The rows are grouped in 4 ways, from coarse to fine. Each group lies inside one group of the grouping before and may be the whole of it. The rows also spread widely along 14 directions, which tell nothing about the answers.
In the rows, 128 means zero.
Some rows, each with its group in each grouping after it:
[126 150 137 105 165 132 110 107 136 126 118  78 137 173 170  36 116 136
 121 128 130 142 137 169 154 128 140 141 139 162 140  79 112 101 148 159
 112 126  89 109 139 140 110]
j_764 j_614 kimeg j_314
[106 120 113 130 126 135 125 141 127 127 147 123 111 156 124 158 122 107
 141 122  98 127 119 135 123 104  83 143 141 127 135 103 122 160 104 121
 128 115 136 118 148 153 165]
j_349 j_32 kiras j_923
[138 131 128 121 132 141 130 152 132 107 139 109 139 104 121  98 127 146
 142 115 125 144 153 128 119 115 140 118 127 120 122 124 108 138 139 136
 143 124 143 129 124 125 121]
j_771 j_833 Rurep j_983
[ 95 129 127 155 147 166 114 176 108 113 143 126 126 160 153 114  89 169
 111 119 118 127 139  97 143 132 107 157 132 115 103 154 126 139 135 120
 120 134 109 120 183 138 174]
j_764 j_614 Moned j_286
[101 132 102 105 120 147 135 125 134 143 144 109 120 126 135 108 132 127
 127 103  92 149 148 142 174 127 109 136 140 124 130  96 100 121 127 105
 131 121 123 126 148 146 144]
j_156 j_231 fibo j_505
[147 137 144 134 135 148 123 167 179 101 118 148 136 138 121  88 118  89
 135 122 156 125 145 165  72 126 121 119 130 133 154 125 133 137 120 154
 149 120 174 101 103 135 121]
j_764 j_585 rova j_798
[142 155 117 122 109 138 137 115 140 113 102 129 153 141 106  88 108 129
 121 124 138  88 146 187  97 131 113  95 118 124 138 107 139  95 141 116
 117 116 108 144 126 128 110]
j_156 j_531 Nev j_17
[146 169 151 104 134 118 158 147 158 102  82 153 131 148 133  62 117 107
 111 139 144 130  99 179 115 162 140 104 124 106 123  98 115 108 161 127
 124 110 135 113 109 125 101]
j_349 j_289 kub j_748
[136 152 127 142 121 118 115 139 152 125 116 122 131 119 120 136 122 122
 137 120 133 112 118 124 107 123 114 100 115 133 136 128 128 121 139 118
 121 129 133 132 117 132 125]
j_349 j_289 kub j_469
[ 88 114 105 106  84 169 118  95 117 124 121 124  94 132 146 131 123 122
 114 100  75 142 110 132 132 121 111 140 150 123 153 115  91 167 115  97
 121 118 112 111 151 142 127]
j_349 j_289 Perek j_146
[111 190 125 175 132 108  73 184 133 159 110 133 134 170 153 187 121 130
 144 107 130  74 115  93  94 112  78 110 102 124 135 179 145 119 133 116
  98 127  94 135 125 113 150]
j_156 j_531 Nev j_426
[113 101 121 115 141 133 161 142 104 136 148 121 132 122 117 130 149 144
 131 132 102 158 138 131 146 118 125 119 112 117 137 143 107 144  82 147
 119 117 182 147 144 154 161]
j_764 j_507 vap j_500
[109 114 131 137 108 192 110 112 118  93  98 150 121 120 166  96 118 175
 114 111 137 119 108 118  97 134 155 133 131 117 146 150 131 161 123 145
 166 139 105  99 138 119  91]
j_771 j_305 gufem j_279
[135 120 136 130 142 111  81 118 125 120 137 106 109  90 158 169 118 111
 143  93 103 119 144 112 112 106 105 134 129 150 154 145 123 170 157 130
 122 164 146 108 130 140 119]
j_156 j_231 fefuv j_910
[114 132 119 138 139 149  86 107 158 133 123  94 141 155 124 101 138 132
 135 125 144 116 131 136 116 113 113 117 134 173 162 100 124 109  97 146
 128 129 114 118 121 141 125]
j_771 j_833 Rurep j_321
[112 129 133 121 168 138 137 132 140 115 123 108 146 143 134  80 123 139
 125 143 140 147 139 152 155 146 129 144 133 137 115  92 142 119 138 144
 130 136 116 119 140 145 125]
j_349 j_32 Fuda j_729
[ 80  95 120 125 141 131 136  85 115 151 110 160 111 149 150 188 156 130
 112 139 102 132  74 127 163 137  97 132 121 145 173 124 141 139  81 133
 138 133 156 126 152 169 146]
j_579 j_13 rinik j_886
[119 163 127 103 138 119 153  93  88 102  93 116 151 108 155  94 109 163
 130 136 123 122 135 170 153 152 142 130 125  90 101 123 148 128 205 117
 102 136  62 149 129 112  68]
j_349 j_32 givus j_917
[132 145 132 137 147 125 117 148 110 121 136  98 140 141 139 105 102 155
 133 123 124 119 154 130 124 115 120 127 117 130 120 140 126 124 141 135
 104 131 116 138 146 130 140]
j_764 j_614 gupu j_361
[134 110 141 106 126 172 137 105 115  80 111 100 107 112 130  46 103 156
 109 131 132 160  98 119 133 145 169 129 160 137 110  96  87 137 156 131
 140 126 127  95 146 147 107]
j_764 j_614 gupu j_803
[124 111 139 136 174 106 151 122  84 110 123 105 136 102  92 163 126 172
 128 161 140 129  88  87 159 150 120 116 123 135  83 142 138 124 147 128
 110 155 157 142 144 158 145]
j_156 j_231 nagut j_52
[108 158 114 173 150 139 106 179 136 150 139 118 160 165 121 135 117 169
 137 124 149  92 144 106 129 122  93 119  99 134 117 149 155  91 104 128
 115 132 112 141 151 127 164]
j_156 j_231 nagut j_243
[133 148 129 170 146 104 108 194 149 142 141 147 143 172 119 155 111 119
 127 120 124  83 155 135  86 109  75 110  79 132 151 164 144 111  89 131
  93 128 163 148 146 139 174]
j_349 j_32 Fuda j_788
[104 143 104 120 121 151 134  97 144 135 114 104 140 125 126 116 158 145
 152 138 143 141 108 134 153 127 130 121 143 139 127  79 135 115 120 132
 152 120 101 127 118 140 112]
j_349 j_44 dozu j_390
[118 160 125 119 137 142 131 138 133 127 117 105 151 137 132  68 130 151
 133 128 142 140 145 148 128 138 142 119 123 121 121 116 120 110 130 143
 117 124 109 135 121 125 105]
j_349 j_44 dozu j_775
[121 161 120 129 123 119 115 140 114 157 121 107 119 131 151 162 170 141
 162 111 118 140  86  90 118 102 136 107 120 122 142 140  96 156 102 152
 132 110 128 124 100 115 111]
j_579 j_962 dupos j_453
[109 152 114 108 122 141 145 106 154 127 106  95 130 122  85 114 142 112
 143 144 140 147  81 117 155 146 126 106 164 140 107  82 107 106 145 104
 131 107 121 130  97 149 126]
j_764 j_614 kimeg j_98
[104 174 132 120 137 133 115 162 143 140 103 103 129 161 131  74 117 122
 115 117 127 138 119 123 132 152 125 114 134 124 110 128  93  98 138 111
  91 117 106 124 120 131 132]
j_156 j_531 supi j_915
[110 133 125 112 115 138 126 130 116 109 124 119 128 100 116 125 114 118
 134 111 102 142 147 137 107 133 122 127 132  97 124 151 112 160 147 109
 103 129 133 140 114 127 109]
j_349 j_409 tes j_187
[117 159 134 139 162 139 111 163 168 128 129 104 152 152 134 100 125 112
 157 130 160 134 148 131 122 127 115 136 143 134 118 114 147 124 140 150
 143 126 118 109 106 128 132]
j_764 j_614 gupu j_361
[ 90 143 122 120 144 179 128 145 113 134 126  90 146  93 175  71 152 194
 141 111 133 188 141  93 179 135 177 145 136 114 107 141 118 141 140 148
 158 127  94 118 133 113  98]
j_764 j_585 rova j_798
[119 141 133 118 167  98 106 135 167 118 126 115 103 130 147 148 123  81
 132 136 118 139  95 128 180 145  82 153 168 162 114  57 128 114 189  93
 135 141 119  99 143 174 157]
j_349 j_44 dozu j_775
[101 150 106 136 130 137 148 151 115 141 135  96 148  93  82 165 146 156
 158 130 134 145 113  75 158 132 119 106 132 107  82 145 127 126 129 105
 128 124 138 151 114 132 143]
j_156 j_231 nagut j_52
[109 140 129 127 123 111 144 134  92 122 101 148 115  89 142 198 146 154
 141 130 110 131  69  86 142 139 125 119 118  88 110 160 124 157 159 103
 130 129 133 140 126 129 117]
j_349 j_409 tes j_187
[149 103 129 130 130 150 157 106  96  97 120 108 143 138  81 102 121 174
 127 153 150 113 107 143  94 117 141  99 122 135 117 113 128 129  97 156
 136 120 148 130 139 142 127]
j_156 j_531 Nev j_17
[127 129 120 146 131 125 125 157 153 125 130 145 118 138 123 155 126 116
 125 132 122 109  99 116 132 126  89 112 126 143 136 118 126 112 124 106
 133 118 155 128 150 162 175]
j_764 j_507 vap j_500
[126 133 120 131 133 125 115 124 150 113 135  97 127 133  97 108  84 108
 113 126 115 110 145 141 144 138  85 116 143 159 119  96 118  88 160  82
  92 131 123 143 152 169 163]
j_764 j_614 gupu j_361
[ 83 133 136 123 135 151 134 154 138 112 104 163 135 130 113 120 114 117
 104 129 124 135 132 131 125 169 107 128 131  97 128 167 129 135 134 110
 112 131 152 132 124 141 131]
j_771 j_833 Rurep j_983
[124  99 143 142 159 160 118 150 133 107 143 115 139 121 136 113 135 141
 148 133 149 152 142 111  98 112 140 137 133 136 136 144 136 171 101 180
 159 137 169 101 123 138 134]
j_764 j_507 vap j_500
[107 118 131 132 147 152 115 138 154 106 136 106 130 128 101  93  93 108
 118 127 133 141 150 126 134 149 104 136 153 145 116 119 124 119 144 111
 114 140 142 121 139 163 153]
j_764 j_614 gupu j_803
[114 105 142 120 141 169 111 124 171  85 121 133 120 124 128  71  86  88
 104 118 130 145 152 152 124 158 115 151 161 147 145 112 129 139 163 118
 140 148 151  95 135 164 128]
j_764 j_614 kimeg j_314
[105 168 122 133 119 109 129 125  99 134  95 157 123 175 139 180 113 124
 128 137 108  81  79 144 110 131  86 110 115 104 133 146 133 129 131 107
  84 112 101 146 133 124 130]
j_579 j_13 rinik j_886
[121 129 128 127 168 125 136 121 112  97 131 100 170 116 107 114 104 149
 145 144 146 116 166 157 136 139 118 131 130 120  94 130 162 126 164 139
 107 153 106 151 124 133 119]
j_771 j_305 gufem j_279
[ 99 145 132 122 141 135 132 152 134 128 109 131 153 111 106 103 135 138
 115 123 133 142 145 121 132 160 133 104 110 108 130 173 114 114 124 125
 102 132 152 154 109 131 117]
j_771 j_833 Rurep j_321
[135 144 139 127 161 124  89 153 169 129 149  83 136 141 155  67 116 110
 129  99 125 146 189 147 132 111 123 134 126 164 155 110 109 111 137 149
 118 141 141 116 132 146 138]
j_764 j_614 Moned j_286
[117 128 119 113 118 146 182 114 116 105 116 152 138 118 112 132 122 137
 131 137 129 127 125 166 146 140 115 126 133  94 122 114 146 139 143 117
 148 116 138 144 136 141 128]
j_764 j_614 Moned j_286
[132  91 138 114 150 145 104 126 118  88 165  99 100 121 165  89  76 121
 112  97  82 147 185 152 143 111 112 174 152 148 139 104 107 165 168 123
 122 151 133 104 183 162 153]
j_764 j_614 Moned j_286
[120 147 100 166  93 159 111 129 141 128 117 142 151 126 103 132 101 165
 118 109 139  67 150 131  95 127  98  92  95 133 147 157 155  93 112 101
 119 136 118 156 147 128 130]
j_156 j_231 nagut j_52
[ 98 173 135 127 157 151  87 170 149 142 115  87 144 151 165  71 129 134
 136 109 142 151 148 112 136 136 137 138 140 131 116 132 119 116 147 141
 125 132  88 105 116 114 114]
j_156 j_531 Nev j_17

New rows. What belongs after each?
[112 126 141 130 152 134 117 124 117 114 104 126 137 135 140 105 123 153
 113 131 137 119 116 125 116 146 135 117 113 132 138 157 125 124 123 147
 108 148 131 127 128 139 116]
j_771 j_305 gufem j_279
[ 95 132 131 126 125 149 127 117 124 109  94 146 145 102 109 115 119 145
 106 126 133 123 134 128 121 166 128 107 118 111 138 176 130 126 136 112
 107 141 140 152 118 133 103]
j_771 j_833 Rurep j_321
[159 164 127 119 114  94 122 139 110 112 123 122 104  98 160 156 123 132
 148 111  98 113 111 131 128 104 117 119 127 116 121 107 106 143 187  99
 125 125 109 129 139 128 117]
j_349 j_44 dozu j_775
[149 164 138 117 138 113 148 131 118 112 101 123 155 134 135  90 127 147
 138 144 147 111 126 167 109 130 145  96 110 114 124 129 133 113 149 151
 110 114 120 144 112 116 101]
j_764 j_507 vap j_500
[142 132 130 116 138 131 110 109 108 112 134 103 134 132 169  90 110 150
 135 105 110 115 175 172 115 101 129 139 120 132 149 115 128 145 146 153
 125 143 108 117 145 120 102]
j_156 j_231 fibo j_505
[146 115 109 158  97 165  90 127 107 114 153  91 126 113 125 157 118 166
 164  98 120 100 148 105  66  61 120 119 126 140 144 138 127 174 104 140
 154 130 117 119 140 117 131]
j_156 j_531 Nev j_17
[101 123 124 124 136 146 122 130 157 133 123 134 132  99 134 133 144 109
 128 114 123 151 142 128 144 139 113 130 132 137 155 138 135 134 125 124
 141 137 160 126 121 154 130]
j_764 j_585 rova j_798
[134 134 102 152 118 142 126 123 133 137 131 123 130 138 129 165 142 160
 157 126 143  90  94 117 123  93 105 113 124 143 134  94 148 125 109 135
 168 122 112 117 142 132 142]
j_156 j_231 fefuv j_910
[116 136 119 106 117 123 151 104  82 122 111 137 118 113 147 143 123 153
 121 117  91 121 117 147 148 134 118 125 119 102 128 134 121 143 151 109
 111 131 120 142 152 132 114]
j_156 j_231 nagut j_52
[118 140 115 130 117 140  87 110 137 119 131  89 117 110 134 109 107 132
 126 108 109 124 143 121 132 122 113 126 143 154 134 105 110 118 157  97
 108 141  98 129 145 146 125]
j_349 j_44 dozu j_775
[108 131 128 126 120 138 112 111 118 115 106 122 117 120 134 138 122 131
 127 122 114 125 102 119 110 132 121 125 135 122 133 135 117 148 140 116
 114 132 120 122 125 136 110]
j_349 j_409 tes j_187
[128 182 127 128 147 134 116 140 151 130 100 113 177 137 163  62 141 160
 147 120 166 115 154 161 122 133 155 107 102 121 135 128 147  94 143 161
 135 132  80 134  99  98  78]
j_771 j_305 gufem j_279
[109 163 110 128 110 142 129 140 137 129 117 131 150 108 110 121 112 129
 133 106 123 113 168 144 117 139 107 110 115 102 126 157 135 119 144 102
 108 131 123 152 118 118 114]
j_156 j_231 nagut j_52
[120 150 137 135 141 140 125 165 152 112 112 130 134 151 130 102 120 125
 127 132 146 132 106 125 114 143 126 124 132 125 113 120 127 129 137 132
 132 124 132 105 121 133 131]
j_349 j_289 Perek j_146
[102 124 126 111 138 141 124 118 142  88 115 132 120 116 127 120  91 100
 116 127 113 129 125 146 158 162  96 149 167 124 104  99 130 130 193  82
 122 144 101 119 142 157 134]
j_771 j_305 gufem j_279
[117 142 149 126 151 116  80 139 145 124 107 111 117 133 139 115 128 110
 114 117 123 133 111 105 114 139 123 111 128 153 155 150  93 124 135 131
  93 142 146 116 113 142 120]
j_771 j_833 Rurep j_321
[156 130 120 137 145 104 126 123 141 124 151 105 128 138 134 162 133 115
 163 127 125 107 136 154 133  80  91 128 132 155 144  75 144 131 137 138
 151 123 138 126 138 151 156]
j_764 j_614 Moned j_286
[112 150 130  95 128 110 134 111 127 138 108 123 109 144 143 124 135  96
 121 119  98 139 108 154 151 135 108 122 136 124 153 113  94 127 141 114
  97 114 138 132 126 150 132]
j_764 j_614 Moned j_286
[115 175 115 140 132 100 129 131 126 160  95 139 157 148 124 168 163 150
 143 136 144  91  98 131 130 124 106  83  91 120 148 149 141  94 109 131
 109 114 116 166 107 121 123]
j_771 j_833 Rurep j_321
[ 86 105 113 114 141 141 100 118 145 118 155 106 103 134 142 145 102  71
 136 107  77 149 160 148 150 119  70 177 174 137 136  88 127 172 153  97
 117 143 115 105 147 166 155]
j_349 j_32 givus j_917
[140 134  97 117 106 145 145 123 148 123 146 102 135 100 109 113 135 132
 150 111 118 135 146 146 141 110 125 109 137 136 130  76 110 121 131 114
 154 109 129 137 126 139 124]
j_579 j_962 dupos j_453
[117 133 117  95 136 136 131 129 130 130 148 104 117 152 164  94 129 104
 139 105  89 157 156 175 150 110 111 156 152 128 143  71  99 155 133 137
 131 112 115 109 138 136 128]
j_579 j_962 dupos j_453
[143 175 112 110  90 102 158 115 113 125 107 127 139  89 117 160 136 129
 164 118 114 112 122 156 115 114 125  88 109  84 123 131 124 143 166 104
 115 109 110 165  99 103  92]
j_349 j_289 kub j_469
[120 124 151 109 153 134 128  70 122 103  80 131 130 148 150  63 107 136
  90 145 139 121 106 174 137 167 138 125 130 152 154 112 134 105 151 145
 105 145 122 115 141 158  96]
j_764 j_614 gupu j_803
[100 170 126 116 136 127 117 116 118 130  90 103 140 111 139 115 141 159
 129 130 133 134 100 106 163 153 139 107 130 123 114 134 114 103 169 107
 107 127  84 146 114 122  98]
j_771 j_833 Rurep j_321
[152 139 149 100 166  64 148 124  90 133 112 141 119 131 189 156 163 143
 137 131  97 128  99 158 153 107 131 123  97 119 160 119 115 144 143 160
 127 125 149 130 137 133 114]
j_771 j_833 Rurep j_983
[159 144 137 145 142  95 129 150 108 121 130 133 127 141 159 146 111 150
 133 119 115  92 132 144 118 102 107 117  96 130 143 135 136 124 145 134
 121 128 135 138 158 135 147]
j_764 j_614 gupu j_361
[134 128 127 128 142 118 120  94 130 109 126  99 124 130 119 141 113 118
 137 138 129 111 115 143 137 118 100 125 147 159 129  91 135 123 157 121
 120 135 120 129 134 157 139]
j_764 j_614 Moned j_286
[ 88 151 119 101  93 172 108  79 120 100  88 124 116  97 163  93  97 134
 114 104  99 136 127 142 137 156 140 133 160 110 131 123 116 144 191  86
 119 133  64 120 125 117  68]
j_579 j_13 rinik j_886
[ 86 141 126 115 127 148 121 152 137 125 117 130 133 128 124  92 112 117
 108 107 109 145 154 130 130 161 121 122 128 103 129 166 100 124 128 108
  88 134 133 139 122 134 128]
j_771 j_305 gufem j_279
[145 156 143 131 157  99  95 171 137 132 136 111 118 130 168 117 119 123
 133 100 111 125 143 121 130 115 118 127 110 141 139 132 107 124 153 133
 112 140 142 110 139 132 136]
j_156 j_231 nagut j_243
[113 129 132 126 154 140 164 161 139 126 119 162 162 149 137  81 126 143
 108 139 138 131 161 175 138 152 123 122  97 108 142 144 150 108 105 152
 127 123 162 144 144 143 141]
j_764 j_507 vap j_500
[132 132 134 126 118 145 132 146 132 116 123 148 132 110 151 102 117 135
 123  96 114 131 164 147 104 125 137 120 105 106 164 167 121 150 129 142
 138 129 159 129 128 125 112]
j_764 j_614 kimeg j_314
[138 129 129 121 141 131 153 145 138 103 133 122 137 121 107  84 111 140
 118 138 133 134 138 153 142 144 125 120 125 128 111  94 122 104 143 118
 128 129 146 135 147 155 138]
j_349 j_44 dozu j_775
[109 152 120 114  98 133 127 100  84 140  97 138 109 141 176 122 126 163
 109 104  85 112 110 139 134 124 130 115 107 105 160 157  99 134 127 116
  93 117 100 144 156 125 111]
j_764 j_614 gupu j_803
[167 105 121 108 113 136 125 128 129  89 164  84  83  96 135 110 115 120
 149 113  93 155 115 126 135  89 126 142 170 151 114  39  78 159 163 108
 163 119 133  91 157 158 143]
j_349 j_44 dozu j_775
[123 120 122 105 106 142 161  96 138  91  98 164 124 112 115  89  93 116
  86 127 109 114 133 191 135 165 114 117 127 118 145 103 133 112 156  89
 119 128 136 142 152 161 113]
j_349 j_32 kiras j_923
[110 103 124 129 143 146 118 131 117 106 141 106 113 110 120 145 126 141
 131 129 115 147 110  93 153 123 113 138 154 140 113 112 110 151 138 115
 143 135 135 116 149 154 152]
j_771 j_833 Rurep j_321
[129 123 126 136 121 141 110 103 135  94 109 126 128 114 105 126 106 136
 117 132 135  99 111 132 115 136 110 109 139 148 133 114 128 116 153 104
 121 137 119 133 136 147 122]
j_771 j_833 Rurep j_321
[109 105 107  98 114 136 147  65 142 119 121 114 132  97  99 142 143 102
 133 129 112 142 126 167 145 132 109 121 146 143 148  87 133 142 128 111
 133 131 145 138 119 160 116]
j_349 j_289 Perek j_146
[ 97 131 126 127 143 145 116 137 165 142 119 133 137 144 148  92 134 114
 116 113 126 143 149 149 131 143 120 132 115 133 165 129 133 121 105 141
 127 136 144 118 126 147 120]
j_349 j_32 givus j_917
[120 143 156 105 162 102  91 144 161 126 111 114 118 130 148 102 136  69
 126 110 119 152 129 134 110 144 126 123 133 141 158 144  91 140 138 148
  99 146 165 104  89 144 111]
j_771 j_305 gufem j_279
[146 157 115 128 119 102 119 102 102  92 122 103 124 116 107 178  86 115
 154 139 111  79 109 148 123 112  73 117 157 131  95  98 139 131 209  74
  85 122  74 150 133 136 134]
j_764 j_585 rova j_798
[130 146 118 152 113 116 104 151 181 140 117 158 137 123 119 154 123  95
 119 112 124  87 143 138 105 128  82  89  99 148 176 149 141  91 119 100
 111 128 166 152 127 155 155]
j_764 j_507 vap j_500
[128 136 144 112 143 138 155 169 120 123 112 156 128 157 166  62 138 165
  99 123 117 146 119 149 138 140 153 123 101 105 143 130  99 120 108 154
 141 110 153 116 154 129 126]
j_771 j_833 Rurep j_983
[120 127 126 107 139 131 129  73 104 106 114 102 136 126 146 107 111 136
 134 133 115 120 148 181 133 125 122 143 137 129 135  98 145 147 155 136
 110 142  87 131 137 131  94]
j_349 j_32 Fuda j_729
[148 140 144 116 142 116 128 151 180 114 118 125 138  74 125 102 132  88
 136 102 140 149 170 152 116 140 132 110 123 132 142 127 127 124 165 126
 153 147 178 121  95 143 106]
j_156 j_531 supi j_915
[119 125 142 103 166  88 139 117 143 136  98 169 114 152 185 112 132 102
  87 127  97 127 117 187 170 160 106 135 102 137 178 106 135 106 143 127
 114 143 152 122 158 172 124]
j_349 j_32 givus j_917
[130 100 122 126 123 112 154  77  95 106 103 165 124 149 110 169 118 139
 109 149 116  74  87 175 112 129  91 109 109 131 157 124 143 126 108 125
 109 133 142 151 152 160 137]
j_771 j_305 gufem j_279
[126 123 127 146 157 145 121 188 110 116 164 110 129 146 160 118 115 163
 145 125 116 137 145 107 137 100 119 150 128 123 107 127 121 152 129 146
 139 122 126 112 168 134 172]
j_764 j_507 vap j_500
[110 126 113 135 144 141 136 145 123 135 149  89 137 135 114 131 141 148
 151 134 122 149 123 106 147 112 120 128 133 131 109 108 120 135 101 134
 131 118 129 132 139 142 151]
j_349 j_32 Fuda j_788
[135 157 147 142 149 130 118 158 119 115 103 146 135 115 189 118 131 170
 129 118 139 121 116 119 130 131 144 128 105 119 134 157 144 132 163 147
 147 136 116 116 139 117 105]
j_764 j_585 rova j_798
[109 152 109 141 122 148 139 164 132 126 137 134 144 136 126 135 123 146
 151 125 128 121 148 133 132 121 104 136 127 100 106 121 144 134 132 116
 139 118 109 137 142 127 145]
j_349 j_44 dozu j_390
[123 145 144 121 153 119 138 154 139 120 104 142 134 129 148 112 137 125
 124 139 137 138 108 131 137 150 132 117 122 121 130 135 127 122 144 139
 127 126 149 123 124 141 128]
j_764 j_507 vap j_500
[160 160 141 142 148 101 122 149 102 105 112 128 137 120 163 126  99 167
 129 122 128  89 130 136 124 125 122 119 104 122 111 137 144 118 189 125
 119 145 108 130 152 120 115]
j_156 j_231 nagut j_52
[140 125 142 138 193 100 141 158  84 116 142 115 148 171 161 106 106 181
 120 153 123 111 140 148 155 119 113 139 100 135 104 124 143 111 141 158
  96 137 119 142 186 146 167]
j_764 j_507 vap j_500
[141 151 121 119 130 140 147 175 165 124 138 112 152 131  96  50 119 120
 126 114 137 140 174 160 118 135 129 102 115 125 122 111 108  92 115 131
 123 116 166 132 124 133 135]
j_156 j_231 nagut j_52
[100 129 120 178 142 141 111 128 102 124 113 138 157 138  98 190 122 187
 135 152 156  76 101  85 111 128  95 108 104 131 120 176 173 122 108 129
 118 142 116 157 141 134 147]
j_771 j_833 Rurep j_983
[139 104 126 120 135 132 111 128 165 112 147 114 107 118 155 121 128 102
 129 107 105 147 133 143 141 110 112 144 143 164 154  74 115 145 140 125
 162 136 153  92 149 161 143]
j_349 j_289 Perek j_146
[120 115 133 115 109 171 134 124 121 103 104 146  91 125 177  86 135 160
 109 118 115 153  83 119 133 136 158 140 141 121 139 102  96 154 125 136
 170 122 127  85 158 140 110]
j_349 j_44 dozu j_390
[118 148 119 117 117 138 136 132  89 117 127 122 125 134 154 105  96 158
 119 106  87 122 150 146 143 122 119 134 122  98 124 145 108 140 158 107
  97 119  97 146 161 123 131]
j_764 j_614 kimeg j_314
[122 124 114 121 115 140 129 117 153  95 124 134 116 101 101 141  92  92
 122 120 113 115 132 146 142 145  80 133 163 133 114  89 135 125 182  69
 133 139 131 121 145 160 141]
j_156 j_231 nagut j_52
[159 129 151 117 130 100 154 106  86  81 102 124 122  84  95 153 105 133
 134 143 128 117  95 127  97 136 134  96 126 111 113 156 118 157 180 123
 101 135 161 145 108 139 104]
j_764 j_614 kimeg j_314
[123 121 126 120 128 142 132 110  58 133 125 130 115 180 204  99 120 199
 108 110  81 115 129 158 139  97 137 145  96 115 167 143 111 152 100 162
 113 118 101 129 192 126 129]
j_764 j_614 kimeg j_314
[121 155 115 113 128 143 105 115 143 116 126  83 125 184 112  59  85 107
 113 124 117 110 138 173 124 131  92 127 155 158 120  66 101  91 138 106
  78 118  88 116 147 145 138]
j_156 j_231 nagut j_52
[101 145 100 152 109 148  68 142 163 148 145  93 119 150 127 153 130 110
 155 100 109 117 126  99 102  92  87 126 139 152 147 115 111 132 104 109
 118 120 109 119 125 137 151]
j_349 j_409 tes j_187
[190 129 145 131 135 112 125 117 149  65 105 136 137  75 138  92  94 143
 118 122 150  90 138 165 107 137 143 100 113 149 131 105 144 100 207 119
 150 159 131 126 132 142  91]
j_771 j_305 gufem j_279
